The rows of a group lie close to one hidden flat surface of 9 dimensions, which may be shifted away from zero. Surfaces can cross.
Some rows, each with its group after it:
[  0.8  -5.6 -12.0  14.7  19.3   5.2  -4.2   3.3  15.6 -11.8   7.2  -0.7
   6.1] -> Z385
[ 10.8 -16.1 -12.6 -17.9  10.6  -6.8 -10.2   7.3  -7.0 -14.4  -9.4   3.1
  -2.2] -> Z710
[ 19.9  17.0 -20.1 -46.6  13.4   4.1  14.9  -5.7   7.1 -32.0 -31.3  26.1
  -5.5] -> Z154
[-13.0 -21.8  24.9  27.0  21.5   6.1   5.4   3.4  46.1   4.1  17.8  42.8
 -39.6] -> Z356
[ -2.1   9.9 -25.8  11.0  16.2  10.0  25.2   5.7  -7.1  21.5 -10.1  13.0
  -8.3] -> Z385
[-14.6   8.7  19.1  -8.8 -10.6  -6.2   6.9 -11.6 -12.9  27.3  -7.1   6.0
   7.3] -> Z596
[ 19.2  -8.2 -13.8  -6.0 -11.9  27.0 -13.7   2.5  -8.4   7.7   4.8  30.7
   6.4] -> Z866
[ 17.6 -11.4 -16.6   9.6  -5.8  27.2 -30.2   0.5 -17.2 -30.2 -11.3 -26.0
  15.7] -> Z952
[-19.7  -4.0  63.4  16.0  10.3  -5.3   9.6   1.2  23.4  -4.2 -15.2  18.1
   0.7] -> Z866
[  3.9  25.2   1.5 -24.6 -21.1 -16.3  24.5 -11.4  14.0   5.6  10.5  11.9
 -15.7] -> Z866
[-32.6 -18.7 -20.7  31.0  25.0 -19.7 -16.1   4.4 -28.2  18.4  14.4 -20.7
 -36.5] -> Z710
[ 10.7  13.2 -26.1   3.3  -5.4  -1.8  15.3   7.4 -11.9   7.1   5.7  16.5
 -19.6] -> Z356
[ -7.7 -26.4  -3.3  12.1  -5.5  -8.7   8.4  12.4  13.5  41.7  29.0  20.7
 -43.2] -> Z866
[ -3.8 -17.6 -27.1  11.5  -6.5  21.7 -12.7  -5.0 -17.1  12.2   0.1 -14.6
 -31.0] -> Z952
[  2.0   1.3  -6.5  32.9   5.6 -19.9  -9.9  13.4  12.6 -34.7  30.6 -18.5
 -18.5] -> Z154
[  8.0 -21.7   5.1 -32.2   6.3  -4.2  15.6   9.0  28.1   6.1  -7.2  39.4
 -37.7] -> Z356
[ 35.7 -11.8 -31.4  18.9  -6.9  18.1   5.4  47.4   0.6 -12.3  11.1  14.8
 -31.4] -> Z356
[  7.5 -13.4 -17.7 -11.2  19.3  26.1 -18.1  -5.7   4.6 -15.9 -17.8 -13.6
  39.0] -> Z154
[-14.7   4.0 -21.0  -5.3  -8.7  29.2 -17.6 -14.8 -46.6  47.4  -2.8 -23.4
  40.3] -> Z356
[ 24.2 -19.8   4.4 -11.8 -25.3   0.5   8.8  -4.0  19.9  14.9   2.7  20.3
   6.8] -> Z866
[-13.1  34.1  15.9 -40.4  14.1 -23.1  36.0  30.2  -6.1   0.4 -21.0  -6.4
 -13.2] -> Z710
[  8.0  -3.0 -50.2  21.3  17.1  -5.7   9.3  40.4 -45.1  19.6  -2.1   8.9
 -25.8] -> Z710
[-16.1  -4.6  -5.9  20.6  -1.8  11.8   3.2  -7.8  -2.0  39.5  17.2  17.2
 -18.1] -> Z710
[-24.0  37.3  12.9   3.6  -0.4 -23.9  21.7  -6.7 -42.9  22.0 -17.1  13.8
 -11.5] -> Z596
[ -7.3  39.9  26.7 -18.5 -57.9  45.9 -22.0  -5.5  -0.5   4.1  50.6  33.8
 -50.3] -> Z596
[  2.2 -23.9 -16.4 -67.5   2.8  26.1   7.4 -24.9  37.4   5.6 -23.8  -5.7
  -9.3] -> Z952
[-33.6  24.9  38.5  24.2   9.7   0.6   0.7  14.1 -21.0   4.9  -6.5 -20.2
   7.1] -> Z952
[  2.6  22.9   9.1  -8.2 -29.0   2.7  17.9 -29.2  -2.2   0.6 -11.8  27.5
 -33.7] -> Z952
[ -7.4  30.8 -19.3  10.5  25.4  -2.5   6.5   2.6 -27.5 -20.3 -21.7 -15.8
  10.8] -> Z154
[ -3.5 -16.9  -4.0  29.3  23.1   6.6 -21.5   8.2 -13.8  -0.3   4.5  10.5
  18.2] -> Z385
[ -2.8 -11.3  17.1  31.9  -2.8 -23.7   4.9   1.0   7.2   5.3   7.4 -13.4
  11.5] -> Z596
[ -9.5   0.2 -16.1   7.5   4.3 -15.8   8.7  -2.4  -0.8  10.8   5.9 -28.0
  -9.2] -> Z596
[ 15.1   1.6   0.8 -29.6   7.1  -7.7 -10.7  23.2 -27.0 -36.9 -19.4  40.0
 -36.4] -> Z154
[ -1.7   1.8  -4.0   7.0   9.0  21.1  -6.5 -12.1  -4.0   4.5  -8.1  12.2
  17.3] -> Z356
[ -7.8  19.2 -21.7  12.3  17.1   1.2   7.7   2.1 -15.6 -14.2  -8.7  -7.0
 -21.5] -> Z596
[-21.2  38.5  19.4 -14.1   3.5 -13.5  29.7  -5.0 -17.2  14.5 -21.0  18.1
 -11.1] -> Z356
[-16.6  16.3  23.9  22.6  13.9  29.4  -0.4 -17.9 -10.4   5.7 -25.2  23.0
  27.5] -> Z710
[ -8.6 -33.9  -7.4  16.0  26.3 -40.1 -44.3  -3.9 -21.1   0.0  28.7  17.4
  10.4] -> Z385
[ 33.5  13.6 -12.7  -3.2 -16.1  10.9   3.9   9.8  18.2 -32.6   6.3   0.5
   8.3] -> Z952
[  2.9 -33.3 -42.4  -7.6  -2.1  35.7 -33.2  26.2 -33.5  29.0  12.1 -17.9
  -3.0] -> Z154
[ 14.4  10.1  -6.9  -8.5   0.6  14.0  16.0  -1.0   7.9   4.3  -3.4  53.9
 -17.2] -> Z866
[-20.2 -19.3  46.6  19.2  -3.3   9.7 -24.4   2.7  19.2  -1.0  21.1   4.9
 -14.7] -> Z596
[  0.2   6.8  27.2   6.8 -11.9  -3.7   0.9   8.8  -8.2   8.7   7.0  42.1
 -15.4] -> Z154
[-30.6  14.6  15.6  15.6  21.8   4.6   9.4   9.8 -22.7  25.1 -10.2  17.5
 -12.9] -> Z154
[ -2.5  -7.7 -44.0 -15.7  24.2  11.0  17.3 -17.4   3.3  25.8 -13.1  28.0
 -18.1] -> Z356
[  0.5  33.5 -25.6  17.3   0.4  10.4  -0.5 -36.8   5.3 -15.1  11.1  -7.4
  21.1] -> Z356
[  8.8  12.2  -4.0 -12.7   1.9   0.7   4.9   9.1   6.5 -16.6  -0.2  -7.1
   1.5] -> Z710
[-21.3  18.8  -3.2   4.9   0.6  30.5   0.5   2.5  16.0  -4.5  27.8  -4.9
 -50.1] -> Z596
[  2.7   6.7 -39.5  -4.4  21.2  22.0   2.1 -14.5   5.4  15.9   6.9  12.0
  32.6] -> Z385
[ 14.0   3.4 -60.1  15.9  21.0  18.3   3.4   9.1 -19.0 -14.9 -10.0  -2.1
 -21.0] -> Z596
[  5.9 -27.8 -46.6  46.4   0.4   8.4   7.6  16.7  -2.0  43.7  28.1 -16.5
 -12.4] -> Z596
[-10.6  36.7   7.5  11.3  -2.9   6.5  13.7   8.0   5.3  -7.4  15.4  -4.7
 -12.8] -> Z154
[  5.4   3.9 -32.9  37.1  -8.8  30.7  -2.0  -7.5  22.8   3.4  36.7 -15.6
  -7.5] -> Z710
[  2.1  10.1  -2.6  26.6  -1.4   3.0  -3.9  10.1  15.4 -25.1  21.5 -33.6
   0.2] -> Z385
[-19.1  29.4  12.6  59.3  -0.4  36.6   8.6  10.4   6.0  33.7  30.6  -2.9
  19.0] -> Z385
[ 3.1 10.6 10.5 21.1  7.0 29.2  3.2  3.7  9.9  0.4 -3.8 22.8 18.0] -> Z154
[ 38.2  -4.6 -11.0  31.3 -22.8  -2.3   6.8  -1.8  19.3   3.1  28.2  53.3
   5.3] -> Z154
[ 18.9  27.8 -33.5  21.5 -10.9  20.0  -3.7 -25.8 -19.2 -58.5 -25.2 -15.1
 -22.9] -> Z952
[-13.2 -16.8 -15.1 -21.1   8.2 -18.0  11.2   1.6   6.3  26.1   8.4  -6.6
 -30.3] -> Z385
[ -0.8  -7.4  28.6   3.1  -7.0  -4.6 -18.1   8.4   4.3 -22.4  -0.5 -26.0
  10.7] -> Z385
[-25.8  21.3  25.8   6.3   2.0 -30.5   3.7   2.2 -38.1  11.3 -10.7   0.8
  -9.8] -> Z866
[ -0.5  -7.3  -4.5 -27.5   0.8   0.3   3.7  -4.3  -3.7  19.4  -5.8  34.7
 -15.8] -> Z866
[ -9.2  35.5  18.0 -13.7  -5.7  31.3  21.1  -7.0  24.1  -1.7 -11.3 -14.7
  17.7] -> Z952
[ 44.3  10.7 -19.7 -25.1 -16.0   9.6  11.4 -11.2  27.8 -41.3 -16.0   6.7
  26.9] -> Z866
[-29.8 -21.3  33.3  67.0  26.1   1.7  -5.5  21.0  27.8  19.1  37.5  30.5
 -26.4] -> Z385
[  2.3  -3.3  27.1  -3.2 -14.8   5.2 -11.8   1.1 -15.6  -0.5  -9.2  11.7
   9.3] -> Z952
[  1.7  11.7  -7.0   5.2 -22.2  59.9  -5.2  -0.8   8.6  27.5  19.6 -19.9
  33.5] -> Z866
[  9.0  13.4   6.3  11.8 -31.4  37.1   6.0   7.6 -15.8  41.9   8.6  28.0
  18.9] -> Z356
[  5.3 -28.1 -23.0   4.8   9.6 -20.7  -4.9   3.3   1.9   2.3   3.8 -12.5
 -12.0] -> Z596
[  0.5 -27.9 -19.8 -29.2  23.6   0.3   4.2  -1.3  11.1   9.9 -17.1  11.0
  -8.3] -> Z385
[-11.4  24.8 -20.5   2.1  -4.7   0.4   6.9 -20.2 -17.7  16.5   5.4  -9.2
  -0.3] -> Z710
[-39.2  17.6   6.8  19.2  18.5  11.2  -4.6 -52.3  -1.2   6.0  -6.4  -8.6
   7.3] -> Z710
[ -4.6 -33.7  -3.2  12.5  16.1  43.6 -19.1  -2.2   7.0  -4.2 -19.0   0.7
 -10.4] -> Z952
[  0.6   5.9   5.6  15.8   8.4  17.8  -4.2  -7.6  -6.4 -33.9 -28.3   4.1
 -11.2] -> Z952
[ -9.7   7.4   9.3  -4.6  -0.9  14.6   3.3  -2.3 -22.1  28.4 -17.7   8.9
  17.8] -> Z866
[  8.0  -4.0 -16.7  -1.2  -8.7 -11.2  -8.5 -30.4   2.7   1.2  16.0  23.9
  -3.7] -> Z356
[-37.9  -1.1   1.6  12.7  -1.0  -9.3  -2.9  11.5 -36.5  56.8  18.9 -19.6
 -18.8] -> Z710

New rows, each followed by its group:
[  4.8 -30.7 -31.6 -29.4   8.1 -36.3 -46.8  -9.0 -10.2 -28.3  22.1 -47.3
  16.8] -> Z385
[  5.5  32.5  32.9  26.5 -21.8 -27.1  14.8   4.8  10.0 -15.8  28.6  39.2
 -26.8] -> Z154
[ 11.3  42.9 -35.5  -2.5  23.5   9.9  22.7 -21.2   2.7 -10.6 -11.3  29.4
  35.7] -> Z385
[-41.3 -17.0  63.7  -8.7  12.2 -16.9   3.8  26.7   6.6  36.3   4.3  18.2
 -25.5] -> Z710
[  1.0   4.7  12.4   8.6 -21.5  37.9  19.3  22.2  -0.8  19.2 -20.1 -31.4
   0.1] -> Z385
[-25.5  17.7 -11.0   7.0  14.2  37.6 -10.6   2.4 -23.6   4.1  -6.4 -19.9
  -7.1] -> Z596
[  3.9 -13.6 -32.7  17.7  16.4  29.2  19.0  -2.0  47.4   6.7   0.9 -45.4
  26.3] -> Z596
[-14.6  20.9  50.9  -3.8 -10.1   9.0  -1.4  25.6 -19.4   4.7  -0.1  44.4
 -33.9] -> Z154
[ -2.8   6.5 -20.5  18.0  25.3  11.4  -7.7   3.4  28.7 -33.6  17.2 -37.5
  11.1] -> Z385
[ 13.4  -3.9  22.6   2.6 -43.7 -40.6  32.6  -3.7  35.0  18.5  20.8 -20.2
  -6.1] -> Z866
[  3.4  17.4  -9.7 -28.3  -0.9 -26.7  -3.9  12.5  -8.5 -38.7   1.0 -44.4
   1.9] -> Z710
[ 21.7  18.0  24.8  -7.4 -40.6   7.7   0.1   1.7  -9.1 -15.4  -9.2 -12.0
  28.3] -> Z385
[ -5.3  -6.4 -28.0  36.4  -4.1  -4.3  -9.5  11.8 -12.5  26.8  42.6  -7.8
  -8.7] -> Z385
[ 22.5 -30.3  22.9   6.9 -12.3  -4.8   5.1  26.2 -14.4  -1.9 -34.0  35.1
 -24.5] -> Z385
[ -0.2  25.1  14.3  -3.1  -6.1  -6.0   9.0  22.5  -3.5 -14.5  10.2  27.3
 -49.2] -> Z154
[ -6.4  11.6  -4.1  -7.8 -16.9  18.3  10.2  -8.7  15.9  18.6  15.8  -1.1
 -10.8] -> Z596
[ 23.7 -14.5 -35.8  15.9  -3.2 -18.7  28.2   0.7   3.7  23.7   0.9  26.0
 -13.6] -> Z596
[-17.9 -25.6  41.7 -20.7 -16.6  -2.6 -24.1 -29.6 -11.2   2.9 -18.0  11.4
 -23.7] -> Z952
[  3.1  28.1  -5.6   9.4  -0.6  20.2   6.6  13.3   6.2 -16.7   8.6  -1.5
  -8.6] -> Z154
[-13.3  -3.8 -19.9  13.2  24.4 -15.0 -11.7  -7.7  15.9   3.3  38.1   2.7
   1.3] -> Z385
[-11.7  -6.1  -8.7  -4.0  23.1   0.9 -15.1 -30.2   6.2 -13.6  -9.1   0.3
  11.9] -> Z356
[ -6.5  -2.7   0.0   5.8  -5.8 -13.9   8.6  -6.8  20.3   6.4  14.4 -36.2
   5.5] -> Z596
[-30.7  16.5  31.8  49.5  16.1  -0.2   3.6  -1.4 -22.8  45.4  12.2  51.9
  15.8] -> Z385
[-25.7  11.2 -24.7   4.7   6.6  -8.5  -6.4 -27.9 -62.6  43.2 -15.7  -0.6
   3.4] -> Z710
[ -7.4  19.5 -29.9 -17.7  26.5  -6.5   2.7 -25.3  12.6  -1.2  10.1   0.6
  28.9] -> Z385
[ -7.9  -8.4  23.3  19.8  -3.0  25.5 -13.4  -6.8  50.3  11.0  43.0  -0.1
  22.8] -> Z385
[ -4.7 -31.1 -50.3 -10.1   9.5  63.1 -24.5  -4.6   4.7   9.4  -6.6 -66.6
  10.4] -> Z952
[  8.7  14.1  15.2   2.2 -17.1  -8.7   4.2   1.1  19.9 -26.1  12.5 -16.1
  -1.9] -> Z385
[ -3.3 -26.6   8.2  -3.4   6.9  27.4 -10.1   2.5  16.1  20.1  -1.3  -3.0
  17.7] -> Z385
[-24.4 -22.6  -2.5   5.6   7.0  17.2 -25.9  -2.1 -36.3  21.6 -15.7 -25.2
  -4.2] -> Z952
[ 27.2  -4.9  -1.6  -3.0 -26.8 -19.8  -9.1   7.5  14.2 -37.8  19.3 -24.2
  -7.5] -> Z385
[ -1.1 -25.0 -10.9 -42.0  -9.1  29.7   8.0  -7.1  63.0  14.8  18.0 -41.7
  -4.1] -> Z385
[  6.9  24.1 -24.4 -10.3 -26.5  13.9  16.8 -26.8  10.4  31.3  22.9  16.0
   2.0] -> Z356
[-35.6 -24.5  -3.1   9.0  46.6  12.8   2.4   3.1 -19.3  19.7 -39.1  10.0
 -38.5] -> Z952
[ -3.8   3.4  -4.1  -3.0  18.6   3.1   6.2  25.3  -9.8  -7.7  -6.3  37.2
 -48.2] -> Z154
[ 14.6   3.2   5.0  -3.3 -12.1 -15.2  -2.4   3.1  -4.1 -18.1   0.2  15.2
 -16.7] -> Z952
[ -9.0 -21.6 -16.2  15.3  23.9  22.0 -19.1   9.1 -18.2  12.5 -12.7 -14.2
  24.6] -> Z385
[-30.0  29.4  17.4  16.6  14.7  -1.4  13.9  -5.9  12.1   9.2  12.3 -12.4
   5.8] -> Z385
[  1.7   3.3 -10.3   3.8 -11.7  11.6 -15.3 -21.1 -34.6  23.7  -3.6  16.4
  31.0] -> Z356
[  3.5   8.0  30.2  18.3 -12.4  -1.8  10.6  59.5 -22.4  24.5  12.4  24.5
  -8.7] -> Z710
[-13.7  -3.3  -0.1  -8.5 -36.5  36.2  -6.7 -25.8 -23.6  49.8  -2.7  -9.3
  -4.7] -> Z952
[ 18.3 -12.0  -4.4 -24.8 -27.4  10.9   5.1  -2.1  25.8  11.3  18.5   9.7
 -11.6] -> Z952
[  8.4  -4.8 -13.0  20.7  14.8   5.5  16.4   2.9  25.8  -9.1  -0.1  12.4
 -14.7] -> Z596
[ -6.3 -12.5  -1.5 -13.5  -8.5 -17.4 -11.2  -4.5  -7.1   9.0  10.5  -9.1
 -15.2] -> Z596
[  2.2  -3.5  20.9  16.4  -1.6  -5.8 -22.4  -0.4 -31.0 -16.4 -18.2  -0.1
  29.3] -> Z596
[ -9.9   1.7  10.4 -20.0   6.1 -21.1   1.4   1.0  -9.8  -2.3  -5.9  -2.0
  -8.9] -> Z710
[  1.5  32.3 -17.7  -9.3  16.7 -21.6  27.5 -14.2  14.1 -29.0  -9.3   2.0
  -6.9] -> Z154
[-19.7  11.6  -8.7 -12.8  -2.2   5.6 -10.6 -24.6 -18.0  17.9   0.5 -22.4
  21.0] -> Z356
[ 1.4  5.5  9.4  8.0  0.9  6.3  2.6  3.4 -5.2 -0.4 -9.3  5.1 13.8] -> Z385
[  6.1 -14.1  11.4  -8.2   2.2   8.2 -10.1 -13.9  25.5  -4.0   1.1   8.3
  28.4] -> Z154
[-19.9  11.5  12.0  -9.4  35.4  34.5  15.0 -10.4  33.9 -18.7 -30.1  -4.9
   5.7] -> Z596
[ 27.3 -61.4 -25.3 -61.0 -22.6  17.0 -45.4 -19.6  33.7   8.2  31.8 -25.4
  38.9] -> Z385
[ -8.1  22.0  23.2 -14.3  -0.5 -10.7  -9.9 -32.0  25.1  -9.1  24.1  15.3
  44.3] -> Z385
[ 4.9 12.8 -0.7 10.5 -0.8 -1.2  3.5  0.7 11.0 -9.4  9.5  9.7 -0.6] -> Z154
[-24.3  11.8   8.3 -21.5 -18.5 -15.5  22.2  -9.9  15.9  33.6  16.2 -47.6
  -5.2] -> Z866
[ -8.6  25.8  21.4   3.3  -0.7  -1.1  -9.8 -15.0  -4.9  -9.4   4.4  -5.4
  43.0] -> Z385
[ -0.6 -10.8  17.9  -0.6  20.8 -13.3 -13.4  -9.8  28.4 -23.4   7.3  22.6
  10.8] -> Z385
[ 33.1 -35.0 -42.7 -12.5 -11.6  -7.3 -23.3   6.8 -20.6   5.0  13.0  19.4
  -1.8] -> Z154
[-14.3 -35.5  -5.0  -2.5   2.6  -8.7  27.4  12.9  11.0  69.9  12.9  45.3
 -58.8] -> Z385
[-44.4  31.4  -3.0  49.3  41.0 -15.4   2.5   5.2 -14.3   2.2  19.4 -27.3
  -0.9] -> Z385
[ -4.3  23.5  16.7   9.4 -21.9  -3.2  -1.5  -4.2  -7.6 -14.1   8.4 -18.7
  -9.2] -> Z952
[ 25.5 -24.9  -2.6 -20.5  -2.8  -0.7  -6.9  20.4   6.6 -16.9  -7.9  25.4
 -19.0] -> Z356
[  0.4 -30.5 -15.3  44.7 -11.1   7.5 -36.1  -4.8 -10.5  17.7  43.9   3.3
  -2.5] -> Z356
[ 37.3  29.6 -23.4 -27.2  -5.7  24.5  57.7 -16.6  19.3  11.1 -44.6  47.3
  25.0] -> Z866
[ -4.0  62.1  12.5 -15.4   1.6  17.0  24.6   5.4  -8.2 -22.2 -18.7  11.0
  -2.4] -> Z154
[  5.5  -9.0 -55.6  27.4  -2.9 -31.0  26.8 -31.1  31.8  46.7  48.0 -15.9
  12.4] -> Z154
[ 9.0 -4.6  4.2 -9.5 -5.7 20.6 -9.6  9.8  7.0 -2.0  8.4 19.3 -5.3] -> Z154
[ 27.7 -10.8  26.3   4.3 -38.1  10.5   0.5  27.7  -9.9  25.7   8.3  61.0
 -11.9] -> Z356
[ 0.7  6.7 -4.7  8.5  1.2 -5.2 -6.4 -4.2  4.9 -8.4 14.5 -6.0 14.6] -> Z385
[ -6.6  21.5   5.3  46.2  -8.3  23.5   2.7  11.6  -3.9   2.3  14.2 -14.1
 -12.2] -> Z952
[  9.1  15.2   4.6  21.1 -15.9  -4.0   2.8   7.0 -14.9   6.8  11.1  13.0
   4.8] -> Z385
[ -7.0  10.4 -17.2 -30.3  15.2  -7.2   8.1  -5.4 -27.9  11.8 -24.6  20.1
 -11.6] -> Z866
[ 12.9  11.9   2.0  17.5 -21.8 -12.1  -7.4  11.8  -4.8 -25.4  19.9 -34.1
  -1.4] -> Z385
[ -9.3  21.3  -9.1  26.0 -20.2  15.3  -0.2 -28.3   0.9  22.2  28.4  -4.5
   2.0] -> Z710
[ -3.2 -43.3   0.8  41.0  -1.4  30.2   6.3  45.9   1.7  34.4  -1.9  -8.1
 -45.0] -> Z385
[  6.8 -42.6 -20.8  14.9 -20.3  16.8 -27.3   1.1 -10.7  46.3  37.6  14.0
  -6.0] -> Z356
[ -8.2 -11.3   1.0 -24.1  22.6 -20.4  -5.6 -16.6  26.9 -13.3  10.5  10.2
   5.4] -> Z385
[-29.4   2.1  12.9  11.6  40.3  59.5  -9.7   3.4  24.5 -12.1 -18.6 -32.9
  25.4] -> Z866
[-15.7  25.4 -12.2  12.0   5.9   3.6   6.9 -18.8   0.6  -4.4   6.4 -20.9
  -3.4] -> Z710
[ 17.6 -14.8   4.6  -2.6 -39.2  -2.5 -39.1  -8.1 -13.9 -30.5  15.3 -26.6
  -1.9] -> Z952
[-10.3 -47.1  18.2 -10.5 -15.3 -27.0 -32.7  -0.2 -26.1  17.2   7.5   8.3
 -36.8] -> Z952
[ 23.3   8.1   8.8  63.4  -4.8 -14.2  27.7   0.5  24.3 -11.2  -0.9 -13.9
  48.0] -> Z596
[ -6.8   0.3 -31.5 -29.8   7.3  -3.4   7.2 -19.9   8.6  38.4  17.7   5.1
  12.0] -> Z385
[ -2.1   0.4  18.6  -1.3  -7.9 -26.4 -34.6 -17.1 -14.4 -10.0  25.1   4.3
  39.7] -> Z385
[ -5.8   5.2  -6.7 -11.3   2.5 -12.4  23.1  -3.7   2.3  11.4 -14.5 -22.5
   3.1] -> Z866
[  1.1  22.2   1.6 -10.6  -1.2   8.4  20.9  -6.8 -20.9  20.5 -27.2  30.5
  12.9] -> Z866
[-14.5   9.3  -3.5  22.4  21.5  -6.4  -7.8   6.5 -25.9 -21.0 -14.9 -12.1
  -9.1] -> Z596
[ -4.5   2.6  -5.0  -0.4  -2.8  20.6  -8.8  -7.2  20.5   5.9  20.7 -25.6
  27.7] -> Z385
[-19.1 -15.5  -3.2   9.9  39.3  -5.8  -4.7  18.5 -16.0  -0.3 -16.8  -0.6
 -16.3] -> Z710
[ 10.6   3.4 -18.8 -23.5  22.6 -35.4   2.3  23.8  -4.2 -40.0  -9.5 -18.1
  -8.9] -> Z952
[  7.3 -33.7 -18.8  -8.5  14.4 -13.8  -0.4  11.9  46.2 -31.3  14.8 -27.6
 -45.0] -> Z385
[  4.2  58.6   4.0 -12.6 -37.5   9.3  20.2 -22.2   2.1 -16.9   1.9 -30.5
   6.2] -> Z952
[ -2.1  16.3 -11.4 -10.1  15.1  31.5 -18.7 -23.7  26.4 -19.4  10.1 -30.1
  67.7] -> Z385
[ 35.9 -15.3  -0.9 -41.6 -28.5  14.8 -19.3   1.5   6.7 -20.6  -3.6   0.8
  22.7] -> Z356
[-11.5   7.6  20.7  16.8  15.5 -37.6  -7.0  -4.8  22.4 -29.0  28.4  15.1
  -8.0] -> Z385
[  7.3  26.6 -30.7  12.5  14.3  33.3  13.6  -3.8  -6.8   3.0 -14.3   4.4
  35.4] -> Z385
[-11.8  -5.4  26.1   6.9  15.8 -15.8 -18.9  -7.7  11.7 -14.3  14.0   9.7
  18.9] -> Z385
[-24.3  11.7  20.6  25.9  16.3  12.5  -2.7  14.0  -5.6   5.1   5.8  -1.2
  -4.5] -> Z154
[ -7.5   5.8 -13.0  51.4   6.7 -34.0   8.6  16.8 -25.7   3.8  14.8   2.5
 -39.2] -> Z596
[ 36.8  26.1 -55.5 -17.4 -21.8  -6.4  17.9   9.8 -11.3 -21.7   8.1 -10.9
 -14.7] -> Z356
[-22.7  -4.7  12.4  15.0  29.5 -13.6 -12.7  -2.4   1.4  -2.5   6.5   4.2
   6.7] -> Z385
[ 10.7 -12.7   5.3 -47.9 -15.4 -34.8   5.0  -8.6  -6.2  15.2  -1.4  41.1
 -19.8] -> Z710
[-10.1  53.0   4.4  45.3   9.4  35.8  22.9  21.1 -16.2  -3.4 -13.6  -4.4
   9.0] -> Z356
[-19.9 -13.4 -10.5   8.2 -28.1 -13.4  -9.8 -19.5 -26.4  30.4  19.8 -12.1
 -65.9] -> Z952
[ 23.5 -30.8  -8.7 -10.3   1.7 -18.1 -21.6   4.1  24.2 -42.3  11.1  -5.4
  -6.4] -> Z385
[ -8.7  30.9 -22.2   6.1  -3.2  25.3   1.9 -45.4 -12.5  22.5   1.1   3.2
  37.9] -> Z356
[ 20.4   4.0   0.3 -14.0 -17.4 -13.5  10.6  24.8   8.8   9.4  19.9  10.9
  -0.6] -> Z952
[-18.5  30.0   5.9  15.7  24.7   3.6  -3.6 -10.6  -5.1 -14.5  -2.3 -16.0
  37.5] -> Z385
[ 23.6   2.6  42.4  13.6 -31.6  30.6 -18.3   7.4   9.0 -26.1  -7.0  -6.8
  41.4] -> Z385
